All groups share one centre, and each spreads out both ways along 14 directions, with some noise.
(in the rows, 128 means zero)
Known rows, each followed by its group:
[112 137 144 135 146 152 154 120  95 113 115 166 156 157 110 140 130 116
 103] : (2)
[133 154 143 123 154 108 143  57  87 153 125 100 139 119 128 122 203 199
 125] : (1)
[176 142 144 107  93 138 119  98 113 120 156  98 140 113 140 151 134 141
 150] : (3)
[119 126 149 172 129 107 155 115 145 155 131  81 122 125  92 126 124 105
 175] : (3)
[139 112  87 103 128  96 130  74 120 132 136  63 106 118  95 136 125 158
 148] : (3)
[108 109 133 133 128 104 129 112 152 108 110  91 134 123 173 159 143 132
 180] : (1)
[128 106 159 116 143 111 129 153 101  92 142 117 110 132 136 133 138 142
 160] : (0)
[111 124  79 168 122 118 149 122 136 153 186 122  91 112 142 168 104 161
 166] : (1)
[142 141 185 118 147 173  85  78  93 143 132 166 110 139 140 112 116  71
 161] : (0)
[119 143 129 128 195 122 130 123  80 137 165 164 140 131 155  93 134 158
 104] : (3)
[129 143 134 108 167 171  86 162  70 153 110 127  87 109 154  73 164 136
 103] : (2)
[117  87 130  97 162 157 147 173 104 102 155 159 103  85 144  88  72 107
 148] : (3)
[136 132 152 134 135 135 140 114 127 142 141 127 130 110  96 109 155 145
 142] : (3)
[142 138 157 118 121 187 129 170 108 104 112 162 118  97 102 124  71 136
 124] : (1)
[128 120 115  97 150 165 122 162 154 115 131 107 136 125 120 151 134 154
 154] : (2)
[100  68 116 205  93  83 160 114 196 120 126 114  37 152 184 142 157  95
 146] : (1)
[118 122 145 113 115 125 160 159 100 100 125  95 116 123 156 126 123 142
  92] : (1)
[114  99 185  42  99 148  91 142 102 134 151 179 151 138 125 205 137 167
 117] : (3)
[191 117 128 210 143 128 120  82 123 124 142  94 125  94 141  93 136 113
  95] : (3)
[159 128 149 133 118 131  77 133  79 109 111 115 121 156 118 168 142 124
 104] : (2)
[130 156 109 110 169 152  99 119  87 128 161 141 128 120 155 148 121 169
 161] : (1)
[164  95 155 122 120 149 115 140  99 111 143 139 100 140  88  84 177  66
 105] : (1)
[148 176 188 144  89 113 142 114 129 132 179 129 160 152 121 131 130 115
 117] : (0)
[142 136 141 136 124 151 130 137 112 119 134 130 130 102 115 138 118 144
 118] : (1)
[139  71 170 116 163 130 135 131  99 118 136 110  93 133 131 135 139 142
 135] : (0)
[116 118 129 143 150 133  93 100 139 139  99 136 178  63 158 143 157 144
 134] : (2)
[139  95 145  77 142 123 144 140  85 115 173 100 123 138 117 132  74 124
 124] : (0)
[167 135 102 132 139 108 134 119  96  55  85 103 129 148 109 112 121 150
  62] : (0)
[ 61  80  94 123 122 114 183 104  91 139 147  90  31 125 122 146 112 140
 140] : (2)
[150 139 170 126 177 135 111 126 111 112  92 109 120 103  55  51  91 137
 101] : (1)
[144 113 123 145 149 146 166 123 133 139 145 100 107 101 119  66  31  61
 156] : (3)
[180  96 136 132 127 117 123  95  92 111 165 103 110  95  92  94 165 129
 112] : (0)
[132 136 117 149 152 137 104 107 129 174 143 133 105 154  73  59 109  55
 100] : (1)
[126 119 127 113  98  91 173 172 165 164 199 129 179 110 126 124  61 113
 142] : (3)
[118 173 141  99 155 174 127 106  79 137 120 132 117 121 143 126 131 171
 145] : (1)
[114 151 128 117 112 127 135 142 103  94 120 142 121 120 154 130 106 127
 139] : (0)
[ 85 139 117  88 131 127 140 107  69 181 165 129 148 123 121 172 151 163
 132] : (2)
[124 129 138 195 113 136 158  96 177 130  71  61 149  83 113 117 176 141
  92] : (2)
[146 132 132 144 121 141 124 130 125 131 137 127 163  98 107 143 116 125
 129] : (1)
[154 120 153 121  98 133 126 154 184  94 180 145 141 125 130 153  98 102
 189] : (1)
[185 151 129  99  98 165 131  50 112 119 109  90  94 123 132  73 137 124
  70] : (3)
[135 133 116 169 134  99 148 103 142  92  95 106 130 140 125 145 104 141
 152] : (2)
[184 153 102 145 119 121 104 124 160  95 115 134 158 106 164 108 154 147
 119] : (3)
[134 154 100 132  95 101 145  85 185 167 132 143 155  99 123 114 160 157
 151] : (0)
[123 127 139 123 143 141 141 128 104 133 118 103 135 116 138 133 149 137
 150] : (2)
[169 150 163 157 118 163 121 118 174  87 106 160 196 122 105 160 110 120
 145] : (2)
[108 111  60 136 195  72 132 101 133 133 136 183 137 137 114 101 113 150
 154] : (1)
[113 135 142 106 151 163 108 124 109 152 121 152 138  96 134 119 176 144
 145] : (2)
[128 140 157 116 133 118 141 133 100 144 110 145 100 157 182 110 138 107
 175] : (2)
[105 198 161  86 140 146  90  90  97 171 113 124 127 150 138 114 170 108
 209] : (0)
[110 176 151 111 129 123 163 124 176 111 125  96 162  99 123 129  95 184
 197] : (1)
[109  72 158 135 118 101 155 120 103 119 139 150 103 150 146 136 130  94
 110] : (2)
[158 128 137 138  93 149 136 138  84 111 194 119 126  58  96 125 134 140
 119] : (0)
[141 132 128 100 110 115 120 110 110 115 125 129 105 110 130  98 159 128
 163] : (0)
[ 84 123 106 110 133  87 159 167 122 109 137 116 135 132 136 131 123 147
 146] : (3)
[115  99 187  88 142 183 184 153 162 204 130 101 127 136  99 155 133 176
 159] : (0)
[174 153 130 106 139 111 102 163  64 133 175 100 162 122  90 134 180 178
 115] : (1)
[142 116 222 146 136  96 108  95 126 132 159  72 137 183 125 157 149  88
 165] : (0)
[173  99 156 130 132 125  74 105 144 143 112 104 127 109  76 127 165 130
 150] : (3)
[156 165 122 182 145 165 116  72 135  88 118  83 152 102  51 150 148 139
 167] : (0)
[145 176 131 134 125 170 142 143 108 124 130 112 115 141 112 124  94 135
 125] : (2)
[135 115 132 159 159  91 193  80 111  76 161 100 163 115  40 108 147 148
 128] : (2)
[104 106  89  46 169 121 137  70 115 142  53 159  63 138 166  85 117 140
 191] : (0)
[157 131 163 134 143 144 104  79 133 155 162 174 154 108 130 147 141 162
 140] : (3)
[ 70 146 132  71 149 133 146 112 118 109  92 171 104 161 146 119 151 168
 134] : (3)
[103 169 110 127 114 116 114  84 109 138 110  85 123 120 125 128 144 107
 174] : (0)
[130 133 116 121 130 145 120 119 107 137 146 115 114  91 127 131 107 141
 138] : (2)
[138 148 157 119 146 134 132 133  70  91 147 102 120 156 123 119 106  94
 138] : (3)

New rows, each followed by its group:
[143 184  99  86 121 170 110  62  64  52  94 136 110 160 193 151 127 163
  75] : (3)
[155 123 136 144 132 112  87  41  78 131 121 131 114 153 159 128 109  86
 110] : (0)
[137 126 160 118 129 181 154 169 167 110 115 162 157 154 163 158  91 101
 150] : (2)
[140 141 154 135 114 101 131 100 117 151 151 124 150 120 121 133 163 144
 132] : (2)
[102 150 151 129 101 137 148 128  96 109 120 126 131 143 184 168 122 129
 114] : (3)
[ 95 118 134 152 142 185 181 109 149 103 103 144 166 105 104 158 124 128
 136] : (2)
[127 132 134 133 150 217 126 157  99  99  89 121 122 127 111 165 128 131
 122] : (2)
[122  91 146 128 145 139 128 120 149 112 109 122 134  97 132  96 136 115
 107] : (2)
[123 138 121  95 143  74 137  90 131 125 138  87 172 104 108  84 116 139
 119] : (2)
[121 103 154 138 141 124 164  87 106 123 180 157 118 132 150 125  78 120
  86] : (3)
[104 167  95 123 138 162 105 156  87  76  79 127 129 136 149 164 118 139
 119] : (3)
[133 156 157 119  96 137 147 119 112 153 150  74 154 122 121 133 147 131
 119] : (1)
[119 159 139 142 112 191 156 101 136 119 113 134 140 122  91 207 127 152
 202] : (2)
[ 66 157 107 112  76 148 181  71  84 128 110  26  79 146  70 204 102 135
 165] : (3)
[121 122 143 163 151 152 122 131 102 124 173 107 135 105 120 158 104 118
 127] : (0)
[164 110 164  90 159 103 158 165  83  89 175 126 133 180 127 112 124 105
 169] : (2)
[140  94 112 126 134 101  96  55  97 101 151 165  74  90 156  68 115  63
 163] : (0)
[117 118 113 139 152 105 123 127 114 107 137 129  99 157 194 115 186 132
 105] : (1)
[ 96 122 117 133 119 158 145 111  97 142  94  74 118 112 138 184 117 136
 134] : (2)
[106 109 142  82  89 129 167 133 142 128 148 120 122 124  73 133 130 143
 111] : (3)
[131 164 127 121  80 151 158 131 159 176 141 134 161  84 145 126 149 160
 126] : (3)
[162 157  99 106 116 106 118 107 164 166 118 120 159 110 141  87 173 171
 116] : (3)
[109 122 149 106 123 103 122 187 113 107  77  76  99 143 157 118  89 131
 110] : (1)
[135  75 126 138  87  92 149  98 108 135 158 120  89 163 175 149 208  97
 106] : (1)
[ 89 116 126 154 126  82 166  27  60 146 148 139 155  77 134 182 115 141
 173] : (2)
[158 102 155 180 140 110 134 121  71  93 155 150 167 150 114 191 152 125
 106] : (2)
[140 129  83 121 150 122 107  59 144 129 108 118 115 121 120 132 116 168
 160] : (3)
[ 86 165 164  96 155 168  80 179 141 167 108 123 156 141 130 104 144  94
 149] : (0)
[167 101 144  82 170 136 128 187 147  92 165 114 155 128 137  91 113 115
 131] : (2)
[130 117 140 123 118 103 113 182 159  79 117 116 125 123 152 158  78 150
 163] : (1)
[110 141 125 108 168 131 170 113  82 125 156 115 104 130 128  77 115 131
 137] : (3)
[102 145 170  99 117 140 123 117  79 108 118 122 119 179 119 160 120 118
 111] : (3)
[109  95 104 107 136  98 102 121 139  94  97  74 159 144 118 182 104 143
  88] : (2)
[123 139 157 126 133 144 157 107 137 121 113 117 132 118 117  85 107 116
 110] : (1)
[122 125 162 114 125 134 130 103  85 147 138 103 101 130 139 136 127 113
 148] : (0)
[123 138 147 131 132 140 136 122 116 136 117  73 105 125  63 113 140 110
 184] : (3)
[ 88 161 117 139 153 111 122 105 137 156  83  50 117 110 146 139 153 171
 196] : (1)
[ 83 118  74 145 150 118 150 225 148 108 143  91 163  95 122 121  92 152
  74] : (0)
[112 129 157 143 127 161 137 117 126 142 110 107 105 123  47 120 125 110
 131] : (3)
[173 136 134 118 139 107 176  41 156 125 151  87 154 154  35 100 122 143
 133] : (0)
[149 120 166 134 190 157  85  87 151 151 139 115 149 133  64  80 157  82
 159] : (0)
[136 134 108 139 135 117 147 137 138 174 127  85 130  98 148  83 112 113
 150] : (3)
[137 110 159 153 112  88 130  86 139 102  97 118 142 146 125 147 137 114
 118] : (2)
[162 116 181 155  88 102 134 128 160 109 155  77 144 134 133 110 162 107
  86] : (1)
[103 130  97 140 154 113 124 134 105 134 117 117 131 133 136 139 117 148
 108] : (3)
[147  95 118 123 118  85 134  79 106 114 165  65 117 137 108 155  99 130
 116] : (3)
[107 110 132 110 150  97 132 134 125 156 136 144 137 137 126 114 131 148
 101] : (3)
[155 117 171 102 114 149 129  47 133 171 143 124 112 119 162 140  88 110
 174] : (3)
[188 138 139 185 132  90 125 145 113 101 180  75 165 121 122 121 135 106
 119] : (3)
[115 106 142  85 159 108  79 108 108 140 173 194 139 103 119 124 179 150
 164] : (2)
[121 151 142 152 134 113 196 101  98 134 184 164 176 138 101 152 141 141
 143] : (2)
[117 190 214  81 129 163 126 163 133  51 139  63 154 154 252 104 105 126
  87] : (1)
[176 132 144 107 114 174  93 114 129 124 129 130 136  89 138 144 128 137
 168] : (3)
[157 134 123 109 108 138 113  89 143 170 127 104 139 134 116 129  68 106
 107] : (3)
[167 158 120 113 144 158  93 183 123 112 158 146 107 167 103 135 139 162
 140] : (2)
[137 134 132  81 173 149 104 125 177 148  91 175 154 152 122  95 114 127
 159] : (0)
[146 109 130 151 172 133 152  88 129 127 175 180 134 125 120  88  73 112
  94] : (0)
[102 155 145 114 142 122 116 125 124 120  69 125 117 176 132 115 140 114
 139] : (3)
[136  79 104 103 135 105 129 128 140 152 128 135 117  92 145 101 141 147
 124] : (0)
[146 119 134 105 151 149 119 148 116 129 180 157 144  94 145 110  99 125
 134] : (2)
[ 81 140 109  97 143 118 146 108  97 143  87  82 125 122 157 140 160 160
 170] : (1)
[113 119 116 118 181  96  93 120 110 153 132 133 128 127 158 119 154 143
 166] : (0)
